There are 3 nested groupings, the coarsest first. Each group lies inside one group of the grouping before and may be the whole of it. The rows also spread widely along 12 directions, which tell nothing about the answers.
In the rows, 128 means zero.
Some rows, each with its group in each grouping after it:
[166 158 144 105 146 163  86 147 148 142 164 163  87 147  95 174  79 149
 163 114 144]  ros Q_367 Movo
[174 149  99 141 152 128  88 145 139 155 210 146  66 146 106 117 100 163
 125 124 118]  mep Q_307 Dafut
[ 90 146 128 138 116 114 155  87 105 149  49 121 125  91 116 159 113 127
 146 136 131]  dofiz Q_394 sapad
[109 105  95 157 136  94 104 117 136 161 193 157 131  97 178 108 165 162
 156 124  93]  dofiz Q_394 memub
[ 89  75 157 106 145  85 185 125 123 110  81 129 177 180 156 143 115 129
 125 185 138]  ros Q_513 Pegov
[ 83 146 102 159 145 105 140 151 143 158  87 173 104 171 166 171  66 152
 133 135 101]  zut Q_438 vob
[151 128 123 118 168  88 103 129 185 143 138 109 103 144 123 131 108 138
  96 103 135]  mep Q_825 kef
[ 95 142 138 169 111 164 142 116 122 124  98 139 172  93 181 134 143 138
 160 190 154]  mep Q_410 vepez
[110  98 146 137 109 145 137 156 150 118 177 148 164 134 127  96 183 140
 140 126  96]  zut Q_325 Fofad
[117 154  88 176 149  74 108 159 130 148 142  74 106 137  92 102 119 108
  44 124 105]  mep Q_307 zanif
[ 86 133 100 178 131  95 137 151 111 128 144 134 146 138 158 123 128 145
 113 188 109]  ros Q_949 Razu
[144 148  53 158 135 130 131  85 126 182 146 185 101  86 177 112 120 188
 166 124 105]  mep Q_410 turaf
[122  88 161  60 141 115 113  91 148 137 126 138  68 119 124 168 122 187
 196  91 123]  zut Q_325 gis
[159 143 132 149 143  98  99 124 145 167 144 103  94  98  63  75 108 126
 121 102 128]  zut Q_438 fika
[119 100  52 125 158  72 125  94 142 164 135 163 142 108 181 102 132 156
 133 120  95]  zut Q_283 vel
[ 84 120  98 102 123 109 158  91  70 139  79 147  95 125 129 160  98 150
 167 152 112]  zut Q_283 zitek
[ 87 160  95 124 144 125  64 118 123 161 166 156 124  97 100 188 132 111
 150  84  99]  dofiz Q_394 tuno
[128 115  81 165 129 107 134 132 145 142 213 159 104 118 160 114 159 217
 143 150  80]  mep Q_307 mol
[114 143 146 132 131 141 151 149 119 126  64 134  96 199 152 167  66 117
 103 154 156]  mep Q_274 teb
[ 76 141 117 138 115 132 134 143 119 134 100 131 106 140 135 177 145 138
 116 106  97]  dofiz Q_582 Zor
[ 94 127 131 132 119  98 115 155 145 100  91  37 110 124 119 151 155 123
  63 124 134]  zut Q_283 ridar
[127  96 176 160 128 124 118 135 136 144 110  67 134 102 182  33 164 100
 116 139 168]  mep Q_410 fazor
[117 104  96 139 135 107 148  78 110 138  99 143 160 107 209 119 134 137
 146 177 143]  dofiz Q_394 sapad
[202 152 116 148 140 145 109 128  90 155 192 130  77 136  77  65  83 123
 133 147 146]  mep Q_410 turaf
[150  84 157  94 133 135 142 114 119 146 120 148 141 147 113  80 117 106
 157 125 136]  zut Q_438 fika
[131  99 150 144 146 108 122 103 116 170 108 101 101  97 169  46 126 124
 155 131 156]  mep Q_410 fazor
[212 108 133 101  94 191 146 149 177 104 139 134 149 152 143  98 169 140
  92 101 141]  zut Q_283 vel
[127 140 148 144  97 161 171 101 126  96  98 139 113  96 127 177 114 217
 188 209 152]  zut Q_283 ridar
[130 149 129 142 117 144 140 115 140 159 157 158 119  88  48 130 138 173
 166 113  90]  mep Q_307 zanif
[131  70  95  70 121 122 153 113 147 111 159 154 184 137 156 148 206 161
 129 111  91]  ros Q_513 Pegov
[108 121 156 156 129 115 163 145 157 165 126 165 190 138  75  90 144  93
 114  93  90]  dofiz Q_394 tuno
[ 81 106 140 174 139 108 117 130 119 132 126 108 184 106 183  59 154  83
 126 172 148]  mep Q_825 kef
[177  94 107  62 133 133 133  81  95 127  73 105 102 144 181 126 112 119
 124 129 175]  ros Q_513 Pegov
[176 141 112 154 112 160 127 116 119 164  92  95 132  88 146  38 152  90
  93 102 155]  mep Q_410 fazor
[195 141 156 141 114 156 151 156 145 117 138 122 110 177 108 119 102 132
  91 142 151]  dofiz Q_394 sapad
[ 88 148 151 114 163 117 118 122 146 132 104 149 128 150 104 195  71 125
 151 148 145]  mep Q_825 kef
[168 124 155 137 141 138 116 145 204 134 143 139 176 148 141 124 142 108
  92 104 148]  dofiz Q_394 tuno
[127 133 110 144 165  93  78 161 139 179 215 163  94 164 112 120 101 116
 120  88  91]  dofiz Q_394 tuno
[134 142 143  92 122 189 105  89  91 107 113 116 147  94 106 169 131 111
 168 169 184]  mep Q_410 fazor
[114 125 158 153 126 106 156 128 127 136  52  76  64 132 158 114 102 156
 113 153 156]  mep Q_307 Dafut

New rows, each followed by its group in each grouping:
[128 133  89 168 137  97 152  91 111 170  95 114 144  77 132  60 134 126
 114 141 125]  mep Q_410 fazor
[161 128  74 152 131 116 129  96 170 154 145 156 170  88 164 115 160 153
 115 119 115]  dofiz Q_394 memub
[126 102 160 153 115 129 152 172 177 148 124 142 167 154 132  70 154 114
 104 101 106]  zut Q_438 fika
[143 143 110 152 104 144 125 152  87 136 146 119  81 133 107  82 118 130
 116 131 115]  zut Q_283 vel
[135 133 118 127 164  84 144 103 141 176 126 171 114 141  79 143  75 140
 140 109 103]  dofiz Q_394 tuno
[121 107  90 104 113 128 158 108 130 170 119 165 110 124 126 111 169 156
 135  62  68]  mep Q_274 teb
[166 123 128  84 107 178 106 102 100 124 112  90  57 115 140 139 137 139
 139 107 164]  mep Q_307 mol
[125 129 171 104  98 168 159 140 117 107  83 126 129 157 117 170 123 133
 138 144 153]  ros Q_513 Pegov
[ 80 188 131 192 123 139 126 135 133 149 140 155 157  84  72 156 117 143
 160 161 111]  mep Q_410 vepez
[151 138 115 162 124 145 148 155 155 153 173 175 128 154 121 103 124 155
 120 120 101]  mep Q_307 mol
[147 126 149 144 128 157  96 123 124 132 173 138 163 108 133 101 146 100
 147 149 156]  dofiz Q_394 tuno
[180 145 114 148 135 127 129 116 128 149 108 130 101 120 127  84  78 134
 121 142 154]  zut Q_283 vel
[115 125 166 145 141 103 157 131 149 152 117 139 103 137  87 123  99 167
 151 143 119]  mep Q_307 Dafut
[ 95 110 189 133 116 139 200 110 100 128  67 131 158 128  93 113 115 132
 167 187 143]  mep Q_410 fazor
[117 147 114  97 109 164  98 131  72 100 151 113 131 127  91 176 146 107
 132 144 136]  ros Q_513 Pegov
[132 116 136  70 128 136 123 142 107 159  73 127  61 193 119 126  85  82
 103  41 120]  zut Q_325 gis
[180 168  90 142 149 149 110 105  86 175 136 151  91 124 110  91  64 111
 135 140 153]  mep Q_410 fazor
[111 141 136 148 163  79 114 113 178 158 127 119  86 105 107 162  93 183
 144 127 129]  mep Q_307 mol
[188 141 131 106  99 200 148 135 113 129 128 160 115 157  94 119 104 122
 133 120 140]  zut Q_283 ridar
[100 177 124 178 123 122 140 140 132 155 120 159 142 110  81 143 103 146
 139 146 106]  ros Q_949 Razu
[143 142 120 167  97 191  73 180 126 113 196 118 130 124 179  97 166 112
 113 140 147]  zut Q_283 ridar
[140  88 147 116 134 106 179  85 168 107  55 113 177 116 157 128 130 160
 130 181 163]  zut Q_438 fika
[105 132  75 164 129 115 145  97  83 152 148 147 147  88 131  92 141 143
 152 170 105]  mep Q_410 turaf
[138  86 144  78 129 111 178 142 158 126  75 123 100 194 126 150 112 144
  97  96 115]  zut Q_283 ridar
[134 146 119 100 124 130  95 124  69 136 116  90  50 130 100 150 101 120
 128 113 142]  ros Q_513 Pegov
[206 126 131  79 130 154 113 126 150 110 151 120  96 156 123 160 117 158
 119 126 161]  ros Q_513 Pegov
[154 146 128 147 144 130  74 115 153 168 114 107 118  63 145  84 129 117
 142  97 160]  ros Q_367 Movo
[170 148 185 175 122 168 103 132 146 108 157  96 143  94 129  71 130 125
 143 190 195]  mep Q_825 kef
[127 143  94 131 153 102 106 103 115 138 172 118  95  97 100 150 121 175
 146 158 122]  mep Q_410 fazor
[194 173  90 122 110 180  95 125  84 143 162 138  94 116  95 116 113 118
 126 114 143]  ros Q_513 Pegov
[114 122  96 119 135 108 117 119 131 154 187 173 131 109 106 144 151 171
 165 109  80]  ros Q_513 Pegov
[193  91 161 119 128 123 129 134 186 115 129  89  84 140 168  84 141 175
 110 120 155]  zut Q_325 Fofad
[114 126  92  97 121 146  98 160 130 135 153 141 115 161 132 156 145 109
 103  76  97]  zut Q_283 ridar
[134 127 167 159 132 120 142 156 203 126 181 158 203 128  56 114 146 150
 134 146 108]  zut Q_438 fika
[145 163  97 184 101 158 108 121 125 163 150 155  95  72 149  92 133 175
 166 136 119]  zut Q_438 fika
[145 134 172 156 139 130 122 161 202 130 150 102 173 124  92 106 156 121
  94 120 143]  mep Q_410 fazor
[189 158  96 139 119 176 132 154 134 141 171 169  96 171 117 125 106 153
 105 126 120]  mep Q_307 Dafut
[122 137 101 126 142  91 123 130 129 148 146 117  96 135  61 130 128 137
  98 103  89]  mep Q_274 teb
[126 144 125 142 158  79 148 152 190 144 110 143 168 168  85 155  95 128
  74 123 111]  ros Q_949 Razu
[145 107  82  69 139 116 127  99 194 105 105 119 192 117 121 190 177 142
  84  98 121]  zut Q_438 fika
[150 161 128 173 150  90 112 118 129 143  99  80  66 101 111 111  63 150
 118 165 167]  zut Q_283 ridar
[110 150 142 130 142 116  94 175 163 159  88 112  79 168 125 143  84  94
  87  63 128]  zut Q_283 vel
[120 113 102 151 100 158  79 122  61 124 213 118 117  84 175  83 195 127
 161 157 122]  dofiz Q_394 tuno
[136 123 165 105 133 116 142 122 139 121  92  97 145 147  74 148 117  92
 100 125 149]  dofiz Q_394 sapad
[ 74 146 142 145 119 124 149 134  61 145 102 150 104 144 103 149  82 128
 166 165 118]  ros Q_513 Pegov
[146 124 109  99 131 166  94 161 140 107 184 125 131 169 152 162 158 126
 100 125 134]  mep Q_410 fazor
[195 107 168  83 114 178 146 124 189  97  85 107 138 161 153 145 146 137
  93 119 181]  mep Q_274 teb
[ 73 145 108 159 149 101 130 134 132 192 125 178 141 126 105 123 104 110
 137  94  84]  mep Q_307 mol
[ 70 129  97 158 137 102 120 132  45 148 159 136 120 135 103  94 119  98
 136 169  97]  mep Q_274 teb
[ 79 128 104 114 165  93 116 102 127 135  95 123 156 128 138 180 108 108
 127 149 140]  mep Q_410 turaf
[135 154 152 155 124 128  85 144 172 186  69  91  63 100 143  91 112 110
 111  41 143]  zut Q_438 fika
[191 119 154 124 112 194 100 113 155 134 152 112 147  79 155  69 181 128
 146 119 175]  mep Q_410 fazor
[104  49 173  86 146  98 157 103 155 152  96 117 148 125 160  88 167 132
 157 104 128]  mep Q_410 fazor
[143 178 125 167 121 163  96 159 136 144 135 145 124 137 110 131  91 108
 118 133 142]  zut Q_438 fika
[167 161  93 152 125 151 102 111 104 121 189 136  78 106 114 136 119 186
 148 181 137]  mep Q_274 teb
[ 63 108 125  85 153  84 116 129 127 123 121 121 177 146  98 189 142  97
 118 118 110]  ros Q_513 Pegov
[116 139 113 127 119 164 128 123 110 135 133 164  88 141 163 174 107 168
 165 148 131]  mep Q_307 mol
[145 110 116  99 138 136  86 134 179 121 217 152 204 116  85 123 191 113
 119  86  98]  zut Q_325 gis
[137 127  99 104 187  86  57 144 163 173 154 132 131 141 128 122 104  79
 101  68 125]  ros Q_367 Movo
[121  88 143 132 137 116 103 168 172 135 127 110 152 165 199  87 151  92
  90 108 138]  zut Q_438 fika
[ 83 153 118 181 130 111 123 160 131 141 117 133 154 148 148 147 111  98
  91 144 121]  dofiz Q_394 memub
[124 124 142 153 114 122 174 135 141 133 123 126 104 124  99 120 139 189
 133 147 105]  mep Q_307 Dafut
[135 144  98 143 134 132  82 148 122 114 128  93 124 135 159 125 118  95
  80 145 156]  zut Q_283 vel
[108 152 110 179 110 106 129 127 106 122 121  79 117  80  82 110 144 149
 113 167 118]  zut Q_438 fika
[129 152 101 140 149 121 144 100  96 151  84 142 135 130 106 125  73 109
 120 166 147]  mep Q_307 Dafut
[ 98  94 177 111 122 139 126 170 153 100 172 149 157 177 129 149 152 135
 139 136 113]  zut Q_325 gis
[145 133  77 129 125 147 139  89 117 124  78 105 142  96 192 128 145 137
 104 157 161]  mep Q_410 fazor
[119 146  87 183 113 112 117 172 138 162 145  96  66 131 150  89 155 152
  69  84  81]  mep Q_307 zanif
[148 153 154 161 145 154 125  99 134 156 137 179 170 100 114  87  84 114
 184 172 167]  mep Q_825 kef
[123 109  94 126 114 123 125 123 135 133 132 108 162 109 147 112 199 108
  83  89 102]  dofiz Q_394 tuno
[131 133 107 170  89 156 122 166  89  88 175  96 137 128 165  87 171 128
  96 192 136]  zut Q_283 zitek
[110 140 155 150 136 118 135 159 169 129 139 152 102 157 100 173  91 183
 153 151 111]  zut Q_438 vob
[122 128 110 111 142  90 165 117 106 120  78 115 115 164 114 169  86 142
 103 161 133]  ros Q_513 Pegov
[157 140 117 124 102 153 143 137 115 147  72 107 104 139 106  93 122  96
  85  87 130]  zut Q_438 fika
[116 141 100 148  86 161 156 146  82  79 135 118 100 144 147 168 134 181
 123 205 125]  zut Q_283 ridar
[103 143 118 189  96 159 149 145 127 136 160 179 151 114 160 131 159 165
 151 156  96]  dofiz Q_394 tuno
[162 154 110 123 134 139 143 146 155 138 133 148  99 175 104 165  94 152
  99 114 120]  mep Q_410 turaf
[115 125  69 121 147 115 113  84 120 161 114 173 157 100 198 141 125 137
 160 133 130]  ros Q_513 Pegov
[164 109 161 121 130 115 141 129 132 128  98  77   6 151 159 118  94 199
 129 145 159]  mep Q_307 Dafut
[101 120 173 156 112 136 151 146 145 167  99 129 105 124 126  85 139 139
 144 100 114]  mep Q_307 Dafut
[112 142 124 155 125 121 139 117 133 166  73 119  54 116 181 135 101 174
 146 120 136]  mep Q_410 turaf
[142 114 170 146 130 119 112 179 168 145 131 101 143 158 150  78 143  90
  86  93 143]  ros Q_513 Pegov
